There are 11 hidden switches. A switch that is on adds its own fixed numbers to the row, and there is some noise. The rows also spread widely along 14 directions, which tell nothing about the answers.
Some rows, each with its switches (1 for on, 0 for off) after it:
[-26   3 -28 -26 -35 -19  11  21   4 -19   0  -6 -17   3 -23   1  10  41
  -1  -1  -5  -4 -36  18   5  -6 -39 -17 -15  15  14  -3 -21 -14  33 -13
  -1]  0 1 1 0 1 1 1 0 0 0 0
[-25  19  -5  -8  -9  10  18 -14  -8 -20   0  -3  -7  -7 -17   7  13  24
 -15 -19   7  -9  48   8  -6  25   9  -8  23  11   0  18  10 -37  13   0
  20]  0 0 0 1 1 1 0 0 1 0 0
[  3 -26 -17 -20   7  -7   7  31   4  -6 -11  21 -22  10   3  13  12  14
   7  -7   7  26 -51   2  11 -27 -12 -10  -8   8   4 -18 -20  13   8 -22
   0]  0 0 0 0 1 0 0 1 0 0 1
[-19 -17  14   9 -25 -21  15 -19   5 -23  13   6  40  -5  15   4   8   7
  -7  -4  -1  31 -11   2   7 -12  -6  -1 -25   5   3  29 -27  15 -15 -17
  14]  0 0 1 0 1 0 1 1 1 1 0
[-20  -3   2 -17  -4  15   8   2  -9 -39  21  22  -5   1  11 -16  48  22
 -17 -18  23   5  41   9 -27 -21  -1 -17  20   1   9   1 -13   4  -5  20
  -7]  1 1 0 1 0 0 0 1 1 0 1
[-21  -2   0  -7  15  -4  -7  17 -14 -22  -3  38  -7  -2   1  28  39   5
  12 -10  -3   3  14 -16  -5 -21 -25 -11  15  10  -9 -10  -4  27   9  14
  14]  0 0 0 0 1 1 1 1 0 1 1
[  6  21 -19   8 -36 -11   6 -18  -5   1  -5  -5   7   4 -16  -6   4  14
 -27  -9  18  19 -11  11   7   9  12   2 -10  11  18  33  -3 -37 -10 -14
  11]  0 0 0 1 1 0 1 0 1 0 0
[ 16   6 -19  -2 -13  -1  -4   7  -7  27 -38  -4 -32  14  -7  21   0 -19
   3  -2  10  31  -4  -6   8  -4  -5  -2  -8  14  -9  -2  42  -7 -14  -6
  -2]  0 0 0 0 0 0 1 0 1 1 1
[-24   2  18 -16  -5 -19  10  10  18 -33 -16  -4   0  -1  22  35   3   0
  12  -8 -17  34  -5  -8   7  -3   6 -31   7  12 -21  23  34  15   1 -11
  21]  0 1 0 1 1 1 0 1 0 1 0
[-14 -28  -8  -3 -12  -3   9 -20 -18 -18  -2  16  11  14 -12   2  39   6
   1 -16  24   7  20 -10  -2 -17   0  17 -25   8  -7   2 -25  21 -12  22
   0]  1 0 0 1 1 0 0 1 0 0 0
[-19 -12  -9 -18  -3  11  13   0  -7 -26  -5  10  -7   8   2  12  17  32
  -6 -21  12  13  16   5   2  -4  13 -20  19  12   0   9  -6  -3  15  -6
   9]  0 1 1 0 0 1 0 1 0 1 1
[ -7 -16  -8 -11   2  16 -16  13 -42   6 -11  26  -5  -6  18  23  -9  -4
  16 -17  -2  10  11 -20   9 -18 -26 -13   5   7   6  -1 -21  14   9 -11
  11]  0 0 0 1 1 1 0 0 1 0 0
[-24  14 -21 -17 -18   5  33   6   5 -14 -12 -13 -26   3 -17 -11  37  24
 -18 -10  13  15   2  29 -14  16  -4 -10 -15  11   5  10  15 -15   4  -2
   0]  0 1 1 1 1 0 0 0 1 0 0
[-22  -5 -24 -21 -33   7   1  -3 -35 -14   1   8  -6   3  -6   3  14  13
  11  -7   5  16   5   7  -1  -7 -42 -28 -19   8  19   2 -30   0  19 -17
   3]  1 1 0 1 1 0 0 1 1 1 1
[-27 -12 -17 -13  -4 -15  11  18  18 -22  -1 -12 -13  24 -17  -3  20  31
  20 -17   7   9  23  -3 -11  -6  15   7  13   6  -9  46  18  27 -11   4
  11]  1 1 0 1 1 0 0 0 1 0 1
[ 10  -8 -14  -7  11  -6 -42  10 -18   6 -10  27 -12  13  -4  41  -6  -3
  22   0   1   4  24 -21  -1 -13 -14 -11  51   4  -2  13  12  -2   0   1
   6]  0 1 0 1 0 0 0 1 0 1 0
[ -4   5 -18  -1 -25  -5  16 -12 -15   4  -6  11 -11   4 -11   3  26   8
 -19   5   8  23 -16  21   0   3 -24  -7 -20   9  13   4  -6 -16   3 -18
   1]  0 0 1 1 1 0 1 0 0 0 1
[ -1  34 -24   4 -35 -21 -19   7  -4   0   1   0  -2   2 -44 -23  42 -10
   9   4  17   5   2  -8 -19 -11 -25   3 -19  -2  24  21  -1 -25 -27  19
   0]  1 0 0 1 1 0 0 0 0 1 0
[-15 -16   8  -6  17 -14   5  27   3 -14  16  22   9 -19   9  24 -23   9
  15   6 -14   0   0  -6   4  -5 -34  -2  20  -5   0   0 -27   3  11 -37
  25]  1 0 0 1 1 0 0 0 0 0 0
[-10 -13 -29 -16  -5  -4  26  29   0  -7 -39  -4 -23  14 -25   7  16  19
   8 -33  21  16 -39  -9  22 -13   4  14 -38  19 -14 -16  -7  17  11  -1
   8]  0 0 1 1 1 0 0 1 0 0 0
[  7  11 -18 -12 -18  17 -32   0 -27 -18   2  18  -3  10 -27  13  32 -13
  36  -5  12  17  45 -18 -17  -2 -13 -36  36 -10  15   7  -5 -43  -5  -3
   4]  0 0 0 1 1 0 0 1 1 1 0
[-12  -1   7 -13  29   9  32  28  19 -11 -16   7 -23 -14  12  18   8   5
  -7 -11   0  23  -8  10   1  12  13  -9   9   6 -11 -14  19  -2   2 -22
  19]  0 0 0 0 1 0 0 1 0 0 0
[ 16   0 -16  -7 -36 -17  10  18  -7  -5 -20  10  -8  16 -26  23  -9  -5
  10  -5  11  17 -20 -20  20 -22 -26  -3 -18   7  -7 -20  -7 -27   9 -22
   4]  1 0 0 1 1 1 1 0 1 1 0
[ -1   4  15  -8 -30 -25   2 -21  23 -42  13  -1  23   7   1  17  -9  19
 -18 -12  10  15   3   1   8  -7  22 -16  30   6  -7  28   4 -34   0 -11
   8]  1 0 1 1 1 0 0 1 0 0 0
[-13  26  -7  10  -1   0 -20 -22 -17  -6   2  16   5  -2 -17   9  31   5
  -9 -11  12  -3  52  -3 -16  11   6   0  36   6   8  40  15 -16 -14  20
  15]  0 0 1 1 1 0 0 1 0 1 0
[-28 -19   0   2 -17  -9   0 -38 -23  10  13   8  10  -7  15   5  11   2
 -21  13  -4   5  19  20  -9   1 -35   7 -21  10   9  25 -13  22  -7   4
  -4]  1 0 1 0 1 0 0 0 0 1 0
[-23  -5  -7   9 -12 -30  42   4  15 -14   1  -3  10   3 -42   4  13  19
   7   1  11   2   9   3   1  11 -22  27 -26   2  -5   9 -22 -11   0 -25
  21]  0 1 1 1 1 0 0 1 0 0 1
[-13   2  -2   2 -19 -26  34   0  10 -12   1  11  -4   3 -16  10  34   0
  -4  19   0  25 -13  17  -6  -5 -37  -2 -27   3  -2  -6  -1  -6  -3 -21
   4]  0 0 1 1 1 0 1 1 0 1 1
[-25   3  -4 -10 -36 -34  -4 -12   8 -34  -2 -12  12  15 -27  11  12  17
   9 -19  11 -16  29 -16   0 -15 -15   4  -8  13 -15  17   4   2   1  30
   1]  0 1 0 1 1 0 0 1 1 1 0

New rows, each followed by its switches (1 for on, 0 for off):
[-19 -15 -11 -27  11  -5 -14  30  18 -41   4   7  -1  10  -7  13  20  27
  36 -23   0  10  -3 -16  -2 -16  17 -24  34   3  -3  18  -5  13   4   2
  15]  0 0 0 0 1 0 0 1 0 1 0
[-15   3 -25 -16 -27 -14   9  23  -1   2 -11  -7 -23   9 -36   2  15   0
  26   9  -3   5   0  -2  -7  -6 -44  -3 -18   2   2   0   7 -12   5 -11
  -1]  1 0 1 1 1 1 0 0 0 1 0
[  0 -37  -6   0  -3  -3  16 -11  -4  13   1  12  -5  12  -6  19  -2  -2
   1  16   6  24  10  11  -1   3 -13  14   1  -3  -1   4  -9  -5  -7 -33
  -2]  1 0 1 0 1 0 0 1 0 0 0
[  0  21  -3   0 -15 -12  23  18  26  -3 -30 -20 -11  -2 -16  16  -7  -3
   2  -9   1  30 -12  -6  12  17  22  -2  -7  10 -11  13  37 -28  -9 -24
  24]  0 0 0 0 1 1 1 0 0 0 0
[-17  14  -6 -15 -14   5  -3  11  -5 -17  -6  -1 -11  -9 -20  16   9  -3
  17  -5   3   2  32  -5  -9  14 -24 -19   9   2   2 -10   3 -26   9  -6
  10]  1 1 0 0 1 0 0 1 0 0 0
[-29 -26  19 -14   8 -10   5   0  -6 -33   1  20   9  -5  18  38  -3  11
   7 -20  -5  -2  20 -19  14 -20 -14  -5   9  14 -23  -9 -14  31  17   3
  17]  1 0 0 0 1 1 0 1 0 0 1
[-31  18 -33  -9 -28 -30  17  -7   0 -26   6   7  -4  11 -42   5  39  48
 -11   2   4  -3 -25  26   2   6 -35  -9 -13  19  13  16 -22 -14  29  -9
  12]  0 1 1 1 1 0 1 1 0 1 1
[-11  35 -34 -13 -35  -4 -20   9 -14 -19 -19 -13  -5  -1 -36  -5  15  21
   7 -29  17 -11   2 -14   7   1  -8 -11  -9  20  11   8  -5 -26  12  23
  11]  0 1 0 1 0 0 1 0 0 0 0
[-15  -6  -1  -8 -23 -20  -5   5   5 -18   5  -1  -3  13  -6  -5  24  10
   9  -8   9   2  32  -7 -20 -22 -14   1   5  -1  -3  23  11  12 -18  21
  -9]  0 1 1 1 1 0 0 0 0 0 1
[-30  -3 -15  -8  -8  -9 -10   1 -14 -23  16  16   9   3 -21  24  17  23
  33   7 -11   0  31   0  -8   8 -41 -19  27   2   7  22 -21  -5  19 -19
  20]  0 1 1 1 0 0 1 1 0 1 1
[-19  -1  -2 -10  23  -2  50  18  15 -22 -10  19 -19  -1   2  15  14  39
 -41 -21  13   4 -17  17  11  -5  12  10  10  21 -18 -10   5   5  21 -12
  18]  1 0 1 1 0 1 0 1 1 1 0
[  1  -2  -9 -15 -39 -20 -16   6   9 -27   2  -7   5  19 -13 -15  27   1
  19 -13  17  18   0 -18 -11 -35   5 -13  -5  -2   6  19   3  -5 -26  22
 -12]  0 0 0 1 1 0 0 1 0 1 0
[-32  39  -9  -8  -5 -23   4  15  13 -12 -12  -9 -16 -12 -29  15  28   1
  15  10 -19   0   1   3 -10  19 -31 -15  -3  11  -1  19  31 -14   5   2
  25]  0 0 0 1 1 1 0 0 0 1 0
[-10  -2   1 -12   4  -7 -14  10  -1 -30 -24   9   5  10 -16  46  20 -15
  45 -12  -4  21  12 -35  11  -5   2 -23  14   9 -23   1  15  -2   3   4
  27]  0 0 0 1 0 1 0 1 0 1 0
[-22 -21  10  -9 -21 -10   1 -13  -2 -28  26  10  30 -12  -2  11   4   2
  17  12  -6   7  13  -1  -5  -5 -40 -15  -5  -3   8  -3 -41 -12   6 -18
   9]  1 0 1 0 0 0 0 1 0 1 0
[-15   9 -16  -3 -13  -2 -13   3 -13 -27   8  12  13   7 -21   7  10  31
  13 -28  10  -7  34 -18   0  -6  12  -4  35   8   7  37 -16 -13   7   4
  21]  0 0 0 1 1 1 1 1 1 0 0
[ -2 -34 -10 -13  -2 -11  -4 -15  -9  -6   8  22 -10  23  -8  34   5  20
  -1   6   4  -4  19   8  -1 -12 -19   1  35   2 -11   6  -5  -9  12  -7
  -9]  0 0 1 1 1 0 0 0 1 0 0
[ -2   4  -8   1 -29 -31 -22 -19  -3 -16  12   4  24   7 -23  10  -2  11
   7  -4   7  -6  10 -12   3  -9 -10  -1  10   2   9  30 -17 -25  -5   3
  10]  0 0 0 1 1 0 0 0 0 1 0
[-23   7 -13 -10 -47 -23 -13   1   4  -3   2 -24   4  -2 -19 -12  -1   8
  18   0  -7   0   3  -4  -6  -5 -27  -5 -21   5  14  32  -4 -11  -7   4
  -1]  0 0 1 0 1 1 0 0 0 0 0
[-34   6  -2 -16 -20 -19  -7   5  -7 -37  22  17  11  -4  14   8  12  37
  -3 -12 -13  -2  -2   3   1 -23 -26 -25  18  14   6  31 -15  18  20   0
  14]  1 0 1 1 1 1 1 0 0 1 1
[-14 -11 -20 -12 -29 -14   7   6   1   2 -30 -26 -18  20 -22   5   9   1
  27 -16   8  16   6 -11   7  -8  -6   7 -30  11 -17  16  24  15  -9   7
  -3]  0 0 1 1 1 0 0 0 0 0 1
[ 10 -20   2   2  35   2  29  14   3   8  -4  37 -20   0  10  24   7   4
 -27   8  11  21  -5  15  -1  -2   4  15  23  -2  -8 -10   3  -3  -6 -31
  11]  1 0 0 1 1 0 0 0 0 0 0
[  0   2  -5   4  27 -16  19  10  14  -5   5  30 -20   6  -4  21  16  29
 -32   1   6   2   3  19  -4   1   9  12  43   7  -8  14  19  -6   2 -15
  15]  0 0 0 1 1 0 1 0 0 0 1
[-32  32  -9 -13   0   3   9   8 -11 -28 -24   6 -14  -9  -5  29  27  16
  -1 -26   1  18   2   5   7  14 -11 -34   7  23  -7   9  15   0  25  -5
  30]  0 1 1 1 1 0 0 1 1 1 1
[  4   2 -20 -19  -4  11 -28  19 -19  -4 -27  10 -17   5   1  17  -6  14
  -2 -35  20  -1   0 -18  12 -21   6 -13  20  18   0  -5   2  -1  10  20
  -1]  0 1 1 0 0 0 0 0 0 1 0
[-17 -16 -10 -16   0   1  -1  22   2 -25  -4   9   3  10  11   2  17  27
  15 -29   6  30 -20 -10   8 -23  27 -19  11   8   4  33 -11  26  -2  -6
  18]  0 0 1 0 1 1 0 0 0 1 1
[-29  29 -18  -3 -38  -8  11 -18 -17 -11  -4  -7  -2  -2 -10 -15  26  23
 -30 -17  13   3   8  14  -5   2  -7  -2 -27  22  17  35   0  -3  -1  15
   7]  1 1 0 1 1 1 0 1 1 1 0
[ -3  -2  -1   3 -23 -25  44  24  22 -16   2   3   8  -2 -17  -7  11   5
  -1   6   4  31 -38   3   4  -9 -15   6 -37  -3   9  -5 -23 -21  -7 -40
  13]  0 0 0 1 1 1 1 1 0 0 0
[-22  21 -34   1 -13  -4  -5 -14 -22 -18  -3  20   4   7 -44  16  33  40
 -17 -19  20 -17  12   8   6  12  -9   5  13  22   8  18 -25 -16  24  10
  21]  1 1 1 0 1 0 1 0 1 1 0
[-24   0 -16  -7  -2  -2  -4  20   6 -22  -9 -10  13  -4 -18  -2  21  18
  32 -28   7  18 -13 -17   8   1  12  -6 -12  10   4  27 -19  13  -4   1
  30]  0 0 1 0 0 0 0 0 0 0 1
[-13 -22   5  -3 -26 -37  -9   7   0 -16  24  17  19   4   0   3  16  -4
  25  20  -4  10   1  -9 -14 -35 -55  -5 -17 -11  11  10 -32  16 -15  -6
  -4]  0 1 0 1 1 0 0 0 0 1 1
[-25 -17  -5 -15 -15 -26  14   2  11 -39   3   7  -1  25 -33  30  32  17
  26   1   4  -2  34  -7  -7 -10 -27  -4  12   2 -27   1   4   1  12   4
   5]  1 1 1 1 1 0 0 0 1 1 1
[-10  -3   7 -13  -9 -14  -3 -17  12 -27   4   0   1  14   7  27  10  13
   4  -2  -8  24  21   2  -3   2  22 -28  40   4  -9  44  30 -14  -4 -10
  13]  0 0 0 1 1 1 0 0 0 0 1
[-12  34 -14  -1 -32 -21  -2   8  11 -34   2   0   9   7 -28   6  27  14
  12  -6   6  27   2  -1  -4   5   0 -26  16   5  10  37   6 -26  -1 -17
  23]  1 1 1 1 1 0 1 1 0 1 1
[ -7  -2  -6  -5 -38   0   6 -18 -15 -10  13  -2  11  -4   3 -16 -12  23
 -22 -18  14   7   9   6   4  -8   2 -10  -5   6  25  24 -31 -28  -1 -15
   4]  0 0 0 0 1 1 0 0 1 0 1
[ -9 -30 -16  -3  -5  10 -15 -40 -26 -16  22  25  18  12  -8   0  27  34
 -20 -17  26 -10  35   7  -7  -3  21   6  26   4  17  27 -41 -10  -2  16
   1]  0 0 0 0 1 0 0 0 0 0 0
[-33  -2   0 -12  -8 -11  22   4   2 -11 -10  -6 -11 -13  -9  13  17   1
   8   3  -5   2  12   8  -4  11 -40  -5 -30   9  -8 -13   1   7   8  -4
  10]  0 1 0 0 1 0 0 0 0 0 1
[  9  -2 -29 -16 -25 -17 -11  18  11 -20  14   6 -10  26 -19 -12  20  35
   5  -3  15  14  -9   5 -13 -24   6 -18  31  -2  19  29  -3 -21  -7  -7
  -7]  0 1 0 1 0 0 1 0 0 1 1
[-13 -12   9  -9 -25 -40  19 -17  29 -32   2  -2   4  19 -14  14  40   1
  -2  12   6  16  -7   5  -5 -20 -19  -3 -19   6 -22  -3  17  -1  -9  13
 -10]  0 0 1 1 0 0 0 1 0 1 1
[-21  -1  -8 -38 -14  13 -12   4  -5 -45  -8   0 -22  15  -2   9  36  24
   7 -34  18  -7  42  -8 -11 -20   6 -34  26  15 -14 -11  19   1  15  40
 -11]  0 1 0 0 0 0 0 1 1 1 1
[ -7  -6   2 -24 -20   7   0  -2 -24 -32 -13  22  -8   7   7  23  33 -10
   6 -17  14  23   8 -13   5 -29 -24 -32 -10  10 -13 -30  -5   5  11  10
  -4]  1 0 0 1 1 0 0 1 1 1 1
[-13  17  15   7 -44 -37  -3 -16  10 -14   0  -9  17   6  -4   4  23 -23
   3  13  -2  24  20 -11 -15 -14 -20  -3 -21   1  -4  38  28  -1 -35  15
   2]  1 1 0 1 1 1 0 0 1 1 0
[-27 -15 -13 -20 -27 -19  20  11  -5 -18 -11  -4  -6   7  -2   8  -7  29
  -4 -18   3   1 -16  -2  15 -20 -21   2 -27  18  -9   4 -11  22  19  -2
   2]  1 1 1 1 1 1 0 0 0 1 0
[-12  28 -27  11 -17 -35 -19  11   1   8   5  11  -4   4 -44   0  39   7
   8  18   2  -3 -10   5 -18   1 -45  10  -2   3  22  34  -6 -14 -13   6
   9]  0 1 1 1 1 0 0 0 1 0 0
[-22  22 -21  -1 -14   3  15  -1 -19  -8 -29  -1  -6  -7  -9   0  18  21
 -28 -34  21   9 -17   5  15   9   6   4 -32  27   4  12  -8   7   9   9
  20]  1 1 1 1 1 0 0 0 0 0 0
